Each cloud of rows lies close to a flat space through zero, with a little noise off it, and is much wider in some directions of that space than in others. After each cloud: how many dimensions does that space have?

.09	.09	-.13	-.06	-.08	-.07	.16	-.09	.06	.00	.15	-.01	.19	.03	.12	-.08	-.01	-.02	-.05	-.01	-.13
.24	.07	.02	.19	.26	.16	.19	-.20	.16	.38	.06	.01	-.01	-.16	-.11	-.20	-.12	.01	.02	-.05	.06
.20	-.04	.01	-.04	.03	.05	.35	.17	-.01	.18	.37	.11	.15	.04	-.05	-.12	.07	-.15	-.25	.06	-.28
.00	.08	.02	.20	.04	.04	-.08	.02	.13	-.40	.13	.07	-.06	-.08	-.01	.03	-.06	.19	.04	.11	.17
.01	.00	.09	-.04	-.02	-.10	.04	.27	.09	-.09	.32	.11	.07	.06	.00	-.09	.01	.10	-.16	.07	-.21
-.13	.06	.13	-.10	-.10	.01	-.20	-.01	.01	.29	-.27	.04	-.28	.01	-.06	.09	.08	.09	.15	.19	.25
.08	.17	.05	-.53	-.20	.15	.26	.24	-.02	.38	.21	.08	-.15	.30	.16	.33	.26	-.09	-.23	.35	.04
-.34	.13	.10	-.47	-.30	-.07	-.23	-.19	-.13	-.03	-.13	-.13	-.16	.24	.08	.45	.21	-.12	.11	.13	.35
.16	-.16	-.27	.06	.14	.07	-.01	.09	-.12	.09	-.20	.00	.00	-.10	-.03	-.07	-.04	-.27	.07	-.11	-.05
-.20	.10	.29	-.03	-.36	.13	-.09	-.17	.01	-.08	-.11	.00	-.25	.10	.02	.27	.11	.13	.10	.20	.29
-.30	.02	-.06	-.16	.06	-.42	-.18	.01	-.07	-.52	.34	-.08	.28	.08	-.06	.04	.04	.04	-.05	-.06	-.07
.03	-.04	-.05	.22	.21	.02	.11	-.28	-.03	-.02	-.13	-.29	.22	-.06	.11	-.13	-.20	.20	-.02	-.51	-.21
-.05	-.01	-.01	.05	.09	-.32	-.16	.06	.15	-.08	.15	.02	.18	-.08	-.04	-.30	-.14	.09	.04	-.14	-.15
.09	-.17	.19	.71	.27	.03	-.12	-.09	.24	-.24	-.01	.02	.05	-.35	-.18	-.49	-.38	.21	.13	-.38	-.12
-.18	.14	.29	-.15	-.14	-.08	-.16	.07	.19	-.25	.35	.08	-.08	.12	-.01	.11	.01	.10	-.03	.14	.19
.15	.18	-.08	.04	.05	-.07	-.06	-.08	.37	-.15	.28	.05	.12	-.07	.12	-.22	-.22	.04	.08	-.06	.13
.27	.03	-.04	.07	.19	.22	.27	.09	.09	.22	.19	.08	-.01	-.05	-.05	-.08	-.03	-.12	-.12	.04	-.03
-.30	.06	-.02	-.13	-.27	-.43	-.30	-.20	.05	-.31	-.06	-.13	.23	.05	.15	-.08	-.05	.15	.17	-.11	-.04
-.04	-.03	-.03	-.18	-.11	-.03	-.14	-.04	-.06	.37	-.33	-.03	-.15	.02	.04	.02	.03	-.15	.14	.00	.10
-.10	.19	.09	-.04	-.12	.17	.06	-.24	.05	-.43	.19	-.10	-.02	.13	.11	.34	.05	.13	-.04	.06	.28
.35	.16	-.31	-.04	.12	.23	.32	.00	.09	.04	.12	-.03	.10	.03	.23	.06	-.02	.01	-.13	.02	-.02
.01	.07	.12	-.15	-.32	.07	.01	-.07	.10	.08	-.03	-.01	-.04	.12	.21	.05	-.03	-.01	.02	-.02	.02
.17	-.15	-.15	.14	.09	.06	.03	.01	-.02	.13	-.15	.00	.07	-.14	-.01	-.20	-.12	-.24	.05	-.23	-.13
 : 10

.32	-.39	-.11	-.59	-.21	.02	.10	.24	.00	-.10	-.22	.19	.12	-.07	.15	.08	-.09	.33	-.13	-.20	-.02
-.11	.17	.11	.01	-.06	.12	.10	.08	-.05	.11	.02	-.19	-.03	.02	.00	.04	.06	-.05	-.09	-.05	-.04
-.31	.00	.00	.51	.20	-.24	-.21	-.17	-.02	.06	.23	.12	-.15	-.15	-.14	-.10	-.04	-.40	.03	-.12	.23
.04	.01	-.01	-.10	-.04	.03	.05	.06	.02	-.01	-.08	-.02	.03	.01	.04	.02	.02	.10	.01	-.01	-.03
-.06	.23	.08	.08	.03	.12	.08	-.01	-.01	.06	.03	-.17	-.02	.10	.00	.00	.07	-.03	.04	.13	-.10
.24	-.32	-.12	-.33	-.13	-.02	.03	.12	.00	-.11	-.11	.17	.08	-.09	.06	.03	-.09	.21	-.05	-.11	.00
.21	-.28	-.11	-.31	-.09	-.03	.01	.08	.01	-.07	-.09	.18	.08	-.03	.08	.04	-.08	.20	-.04	-.09	.02
-.10	.17	.04	.23	.15	.00	-.02	-.10	.00	.03	.05	-.06	-.02	.03	-.05	-.02	.06	-.10	.07	.16	-.01
.23	.04	.02	-.26	-.06	.17	.16	.09	.03	-.11	-.14	-.08	.12	.12	.10	.05	.02	.29	.03	.24	-.19
-.14	.24	.12	.16	.00	.07	.05	.01	-.06	.12	.09	-.20	-.05	.04	-.02	-.01	.07	-.14	-.06	-.03	-.03
.36	.00	.00	-.47	-.15	.24	.23	.13	.02	-.08	-.22	-.09	.20	.17	.14	.10	.04	.43	.04	.26	-.25
-.24	.40	.17	.24	.05	.12	.06	-.01	-.04	.12	.09	-.27	-.10	.07	-.03	.00	.11	-.18	-.01	.04	-.05
.00	.07	.00	.07	.04	.03	.00	-.06	.02	-.01	.01	-.05	.04	.04	-.04	.00	.02	.02	.08	.13	-.03
-.02	-.26	-.10	-.05	-.03	-.16	-.10	.04	-.02	.02	.03	.19	-.04	-.14	-.03	-.04	-.07	-.06	-.09	-.26	.14
-.30	.26	.10	.46	.16	-.06	-.12	-.16	.01	.09	.19	-.11	-.15	.00	-.09	-.07	.06	-.34	.06	.06	.07
-.31	.32	.21	.18	-.03	.08	.04	.05	-.09	.19	.17	-.26	-.14	.02	-.07	-.01	.10	-.28	-.14	-.14	.02
-.05	.02	-.01	.11	.03	-.03	-.05	-.05	.03	-.02	.01	.05	.00	.00	-.02	-.03	.03	-.04	.06	.04	.03
-.24	.00	.03	.32	.10	-.18	-.14	-.09	.00	.09	.17	.05	-.14	-.09	-.11	-.07	-.04	-.34	-.04	-.19	.17
.10	-.27	-.13	-.14	-.03	-.12	-.05	.05	.01	-.07	-.05	.14	.05	-.10	.03	.00	-.08	.11	.00	-.09	.10
-.02	-.07	-.06	.17	.10	-.10	-.11	-.11	.02	-.08	.03	.13	-.01	-.05	-.07	-.05	-.04	-.05	.10	.07	.05
.05	.04	.04	-.09	-.03	.05	.06	.03	-.01	-.02	-.01	-.08	.05	.06	.01	.02	.00	.08	-.02	.05	-.04
-.09	.11	-.01	.39	.18	-.05	-.10	-.21	.00	-.05	.07	-.02	-.04	.07	-.07	-.08	.02	-.13	.18	.22	.02
-.03	-.13	-.03	-.02	-.02	-.06	-.05	.02	-.01	.02	.04	.05	-.03	-.05	.00	-.03	-.04	-.05	-.07	-.10	.07
 : 3

.25	-.01	-.13	-.13	-.04	.22	.09	.10	.11	-.08	.01	-.07	.06	.15	.03	-.18	.21	.00	-.14	.11	-.13
-.06	.05	-.24	.03	.02	-.33	-.04	.01	-.24	.01	-.06	-.15	-.01	-.09	-.02	-.04	.15	-.16	-.10	-.12	.11
.03	-.11	.01	.06	-.35	.04	.03	.19	.09	-.08	-.08	.03	.01	.24	.15	-.09	-.10	-.06	.05	-.19	.00
-.13	-.06	-.03	.04	.03	-.14	-.16	.00	.00	.16	.17	.01	.00	.16	-.04	-.06	-.02	-.14	.10	-.09	.00
-.08	.05	-.05	.00	.17	.02	.11	-.09	-.08	.02	-.04	-.02	.01	-.28	-.12	.00	.09	.07	-.08	.21	.13
.24	-.02	.01	-.06	-.13	.20	.28	.11	.10	-.20	-.27	-.01	.01	-.03	.10	-.11	.13	.10	-.16	-.08	-.08
.08	.00	-.16	-.04	.06	-.05	.00	-.01	-.06	-.02	.03	-.08	-.01	.00	-.06	-.13	.19	-.06	-.06	-.02	-.04
-.22	-.01	.28	.04	-.33	.15	-.12	.05	.15	-.08	-.08	.00	-.09	.12	.04	.00	-.20	-.14	.11	-.06	.11
-.15	-.11	-.16	.08	-.06	-.24	-.15	.03	-.13	.17	.19	.02	-.03	.12	-.03	-.12	.05	-.22	.07	-.16	.05
-.19	-.01	-.19	.00	.05	-.37	-.15	.06	-.13	.26	.10	-.13	.07	.17	-.08	-.12	.04	-.33	.02	-.25	.05
-.08	-.09	.16	-.06	.27	.03	-.20	-.19	.13	.01	.25	.02	-.03	.00	-.12	.13	-.10	.08	.21	.18	-.11
.23	.12	-.13	.02	.07	-.12	.25	.01	-.22	-.14	-.28	.00	.01	-.30	.10	.14	.08	.20	-.20	-.10	-.01
-.01	.04	.37	-.03	-.16	.39	.23	.09	.21	-.06	-.23	.13	.07	-.07	.18	.21	-.21	.11	-.09	.25	.08
-.20	-.21	.22	-.09	.14	-.14	-.43	-.20	.13	-.11	.31	-.06	-.08	.14	-.09	.22	-.22	-.08	.39	-.01	-.18
-.01	-.02	-.13	.08	-.09	-.05	.05	.06	-.02	.04	-.02	-.01	-.03	.03	.01	-.20	.15	-.07	-.06	-.04	.08
-.06	.19	.19	.06	-.08	-.10	-.45	-.18	.02	-.17	.08	-.12	-.22	.07	-.01	.17	-.15	.00	.19	-.09	-.03
.03	.13	.16	-.18	.20	.34	.03	-.13	.07	.18	.14	.10	.01	-.10	-.19	-.01	.01	.05	-.05	.18	-.11
.07	.02	-.11	-.13	.29	-.05	-.16	-.18	-.18	.16	.34	.07	.05	-.09	-.21	.16	-.10	.12	.13	.05	-.19
-.02	.01	.15	.01	-.05	.09	-.04	-.06	.08	-.12	-.04	.01	-.07	-.04	.03	.08	-.06	.07	.05	.08	.01
.06	-.17	.01	-.06	.02	.20	.17	.07	.12	.08	.09	.14	.10	.09	-.01	-.09	-.01	.05	.02	.07	-.11
.18	-.19	-.12	-.02	.03	.02	.25	.13	.08	-.16	-.10	.00	.14	.03	.11	.01	.01	.15	-.03	.10	-.06
.45	-.05	-.15	-.16	.06	.29	.61	.23	.14	-.17	-.39	-.01	.23	-.05	.09	-.18	.19	.26	-.29	.00	-.17
.07	.11	-.30	.04	.02	-.31	.13	.10	-.26	.07	-.17	-.10	.09	-.07	.04	-.04	.11	-.04	-.18	-.21	.08
 : 11

-.03	-.04	-.17	.31	-.13	.05	.03	.11	-.08	-.28	.08	-.10	.27	.01	.34	.00	-.01	.23	-.06	.13	.01
-.23	-.08	.05	-.05	-.06	.19	-.17	-.22	.11	-.10	-.25	-.11	.05	-.08	.08	-.28	-.25	-.05	.10	.02	.08
-.05	.01	.54	-.20	-.02	-.11	-.22	-.01	.13	-.24	.09	.06	-.05	-.23	-.11	-.16	.11	-.10	-.36	-.23	-.10
-.14	-.10	-.13	-.02	-.08	.36	-.06	-.15	.06	-.28	.05	.12	.27	.13	.39	-.07	-.10	.30	-.06	.16	.07
.13	.02	.35	.06	-.06	-.19	-.05	.27	-.03	-.34	.37	.08	.13	-.12	.13	.10	.31	.17	-.48	-.11	-.16
.09	-.05	-.18	.14	-.02	-.13	.11	.25	.06	.13	.06	-.04	-.19	.10	.03	.24	.18	-.03	.08	-.06	.02
.18	.09	-.02	-.05	.14	-.37	.17	.18	-.04	.50	-.04	-.03	-.42	.03	-.46	.22	.16	-.32	.17	-.19	-.03
-.04	-.04	-.12	.18	-.10	.13	-.01	.03	-.07	-.24	.07	-.03	.28	.04	.30	-.03	-.03	.23	-.06	.15	.01
.12	.14	.14	-.10	.09	-.15	.06	-.03	-.16	.12	.06	.06	.01	-.10	-.27	.02	.02	-.07	-.05	.00	-.08
-.26	-.15	-.28	.20	-.16	.38	-.11	-.16	.07	-.32	-.16	-.12	.33	.05	.48	-.25	-.28	.25	.11	.21	.12
.19	.24	.16	-.22	.22	-.33	.11	-.09	-.16	.57	-.15	-.01	-.32	-.13	-.73	.03	-.04	-.45	.18	-.12	-.08
.01	-.04	-.08	.12	-.06	.05	.02	.10	-.04	-.18	.15	.04	.17	.08	.24	.09	.09	.21	-.11	.08	-.02
-.02	.02	.13	.01	-.03	.04	-.06	-.06	-.07	-.24	.06	.03	.22	-.10	.10	-.12	-.03	.13	-.15	.08	-.04
-.02	-.05	-.08	.03	-.02	.08	.01	.04	.05	-.04	.02	.04	.00	.06	.12	.04	.04	.09	.02	.01	.02
.12	.02	-.16	.10	.02	-.13	.14	.11	-.09	.24	.02	-.04	-.10	.06	-.10	.17	.06	-.07	.14	.01	-.01
-.01	.09	.50	.01	-.02	-.23	-.16	.05	-.04	-.25	.13	-.07	.08	-.34	-.12	-.17	.09	-.06	-.37	-.15	-.15
.07	.06	-.09	.01	.03	.12	.06	-.06	-.16	-.08	.11	.12	.26	.07	.11	.04	-.02	.21	-.06	.18	-.02
-.03	-.02	-.02	.05	-.10	.26	-.01	-.04	-.09	-.43	.23	.19	.44	.09	.43	-.01	.01	.41	-.23	.19	-.02
.04	.05	-.04	-.07	.04	.08	.06	-.07	-.10	.01	.07	.11	.12	.06	.00	.03	-.04	.10	-.02	.10	.00
-.09	-.07	-.19	-.02	-.03	.18	.00	-.12	.07	.06	-.16	-.01	-.02	.11	.09	-.05	-.15	.00	.19	.07	.10
-.01	.10	-.21	-.22	.12	.22	.08	-.35	-.11	.31	-.23	.12	.02	.12	-.20	-.08	-.29	-.07	.34	.17	.09
-.18	-.10	.30	.02	-.15	.16	-.27	-.02	.15	-.56	.12	.01	.27	-.11	.39	-.21	.04	.24	-.37	-.03	-.04
.16	.12	.25	-.22	.15	-.27	.05	.08	.00	.26	.08	.12	-.27	-.05	-.41	.12	.19	-.22	-.08	-.19	-.10
 : 5

-.02	.13	-.11	.41	.01	-.13	-.09	-.04	-.10	.49	.42	-.13	.22	-.17	.23	.56	-.11	-.29	.30	.17	.20
.02	-.34	.01	-.54	-.04	.16	-.15	-.01	-.10	-.39	-.19	.02	-.20	.17	-.27	-.80	.50	.20	-.61	-.08	-.26
.30	-.03	.23	-.25	-.17	-.07	-.12	.30	.19	-.15	-.17	.03	-.20	.19	.07	-.07	-.52	.22	-.05	-.22	.00
-.02	-.23	-.11	.16	-.09	-.06	.15	-.07	-.17	-.06	.10	-.02	.28	-.07	.06	.20	-.01	-.36	.07	.31	.11
-.18	-.12	-.01	-.08	-.06	.03	.03	-.04	-.10	-.09	.03	-.02	-.04	.07	-.07	-.17	.12	.01	-.12	.11	.06
.25	-.64	.56	-.50	-.20	-.16	.08	-.01	.40	-.72	-.40	.30	-.54	.50	-.43	-.62	-.40	.45	-.60	.24	-.09
.10	-.19	-.04	-.14	-.11	.11	.11	.07	-.02	-.36	-.18	.17	-.03	.04	-.04	-.16	.05	-.02	-.07	-.02	.02
.00	.78	.16	-.12	.26	.01	-.23	.26	.30	.41	-.14	-.18	-.33	.04	.14	-.02	-.29	.63	.22	-.74	-.21
-.08	-.04	-.10	-.13	.05	.10	.05	-.04	-.11	-.16	-.10	-.03	.08	-.02	-.06	-.23	.26	-.02	-.11	-.04	-.11
-.25	.49	-.13	-.11	-.01	.20	.00	.26	-.13	.07	-.06	-.06	-.11	-.03	.16	-.01	-.04	.23	.29	-.44	.17
-.09	.39	-.20	.39	.20	.06	.07	-.13	.04	.36	.14	.04	.11	-.27	.11	.41	.15	-.08	.37	-.08	.04
-.05	.25	-.04	.08	.30	.14	.05	-.23	.20	.04	-.16	.17	-.17	-.11	-.18	-.15	.44	.27	-.02	-.20	-.24
-.09	.17	.16	-.08	.06	-.07	-.09	.05	.09	.15	.00	-.14	-.14	.11	-.01	-.07	-.16	.23	-.04	-.12	-.07
.18	-.24	.16	-.05	.11	.02	.11	-.25	.31	-.33	-.25	.35	-.26	.05	-.34	-.25	.25	.19	-.27	.12	-.20
.17	.18	.32	-.25	.11	-.04	-.10	.09	.39	-.08	-.32	.05	-.38	.20	-.13	-.27	-.25	.54	-.15	-.35	-.26
.16	-.67	.29	-.41	-.21	-.10	.03	-.04	.08	-.58	-.20	.13	-.21	.33	-.33	-.56	-.05	.09	-.59	.33	-.11
-.07	.26	-.21	-.32	.05	.25	-.02	.23	-.18	-.14	-.23	-.09	.06	-.04	.08	-.29	.22	.11	.02	-.48	-.14
-.06	-.17	-.21	.05	.02	.11	.16	-.13	-.17	-.21	-.03	.09	.20	-.11	-.04	-.02	.34	-.27	.01	.15	-.01
.03	.01	.13	-.06	.11	-.09	-.04	-.10	.13	.02	-.07	-.08	-.04	.06	-.09	-.14	-.02	.13	-.13	-.01	-.20
.09	-.05	.19	-.04	-.06	-.14	-.08	.06	.12	.06	.02	-.07	-.09	.13	.01	.03	-.33	.08	-.06	.04	-.01
.07	.02	.68	-.65	-.04	-.16	-.17	.22	.47	-.31	-.43	-.01	-.74	.56	-.30	-.71	-.61	.89	-.48	-.37	-.27
-.03	-.29	.09	-.10	-.11	-.09	.00	-.05	-.04	-.14	.05	.00	-.04	.14	-.10	-.14	-.03	-.03	-.20	.23	.05
-.10	.08	-.14	-.02	.05	.12	.03	-.02	-.10	-.04	-.02	.02	.04	-.07	.00	-.11	.27	.00	.02	-.09	-.02
 : 7

.31	-.11	.29	.10	-.17	-.13	.02	.05	.12	.29	-.05	-.07	-.20	.22	.03	-.09	-.22	-.16	-.03	-.03	-.04
.03	.38	.04	-.04	.64	.01	.00	.23	.01	-.18	.06	-.24	-.31	.09	.41	-.43	-.36	.11	.01	.05	.13
.18	.04	.06	.03	-.45	-.34	.06	-.19	.30	.27	-.20	.27	-.23	.15	-.03	.39	.06	-.01	-.42	.37	-.08
.10	-.30	.18	.10	-.29	.11	.03	-.08	.10	.16	.01	.24	-.12	-.13	.02	.39	.15	.03	.30	-.18	-.11
.49	.18	.47	-.08	.07	-.17	.17	.19	.66	-.22	-.66	-.33	-.26	.31	-.21	-.23	-.19	.22	-.57	.85	.21
.30	-.15	.27	-.14	.09	.08	.07	.24	.42	-.48	-.45	-.52	.30	.29	-.58	-.46	-.20	.13	-.08	.62	.51
.06	.45	-.07	-.25	.48	-.17	-.08	.30	.17	-.17	-.09	-.27	-.48	.20	.12	-.27	-.35	-.11	-.37	.39	.38
-.17	-.08	-.26	-.25	.08	-.35	.08	-.15	-.01	.13	-.28	.00	.17	.25	-.19	-.40	-.33	-.05	-.37	.20	.24
.05	.27	.01	.03	.41	-.28	-.04	.16	-.14	-.01	.37	-.04	-.36	.19	.39	-.27	-.41	-.19	.24	-.20	.26
.49	.37	.44	.09	-.17	-.34	.22	-.06	.41	-.24	-.41	-.18	.02	.38	-.12	-.20	.13	.38	-.74	.62	-.09
-.03	-.27	-.13	-.13	-.29	.12	-.15	.00	-.08	.42	.25	.07	-.19	.05	-.03	.19	-.05	-.26	.11	-.46	.02
-.34	.31	-.23	.00	.66	.01	-.04	.15	-.39	-.46	.32	.00	.01	-.24	.27	-.19	.00	-.01	.37	-.19	.14
.35	-.20	.30	-.10	.08	.25	-.02	.26	.43	-.10	-.23	-.42	-.06	.23	-.19	-.26	-.33	.09	.14	.27	.38
-.29	.13	-.15	.10	.60	.14	-.11	.30	-.39	-.50	.31	-.08	.08	-.34	.08	-.09	-.01	-.27	.65	-.11	.23
.08	-.34	.14	-.04	-.13	-.01	.05	-.02	.12	.21	-.18	.04	-.06	.06	-.13	-.05	-.16	-.06	.07	-.07	.02
-.08	.41	-.32	.07	.03	.02	-.26	.07	-.31	-.01	.76	-.04	-.06	.07	.34	.16	.03	-.17	.17	-.34	.11
.16	.32	.19	-.14	.48	-.17	.06	.25	.15	-.05	-.25	-.30	-.41	.23	.14	-.51	-.36	-.02	-.40	.22	.09
-.43	.02	-.37	.09	-.17	.05	.04	-.27	-.20	.00	-.29	.20	.56	-.34	-.19	.20	.38	.03	-.34	.34	-.44
-.43	.01	-.37	.17	.06	.03	-.05	-.19	-.57	-.11	.35	.15	.58	-.25	.02	-.04	.24	-.08	.30	-.37	-.19
.23	-.13	.14	.09	-.26	.05	.14	-.12	.30	-.34	-.43	-.35	.83	.24	-.54	-.31	.05	.35	-.25	.66	.13
-.17	-.22	-.04	.03	-.03	.13	-.02	-.04	-.14	.16	.00	.15	-.02	-.21	.03	.15	.08	-.08	.19	-.25	-.19
-.19	.20	-.41	-.11	-.01	-.16	-.19	.02	-.30	.11	.33	-.13	.17	.20	-.05	-.18	-.13	-.30	-.18	-.12	.18
-.36	-.22	-.26	-.13	.60	.42	-.07	.17	-.28	-.39	.16	-.27	.42	-.20	-.07	-.48	-.21	.05	.69	-.29	.34
 : 10
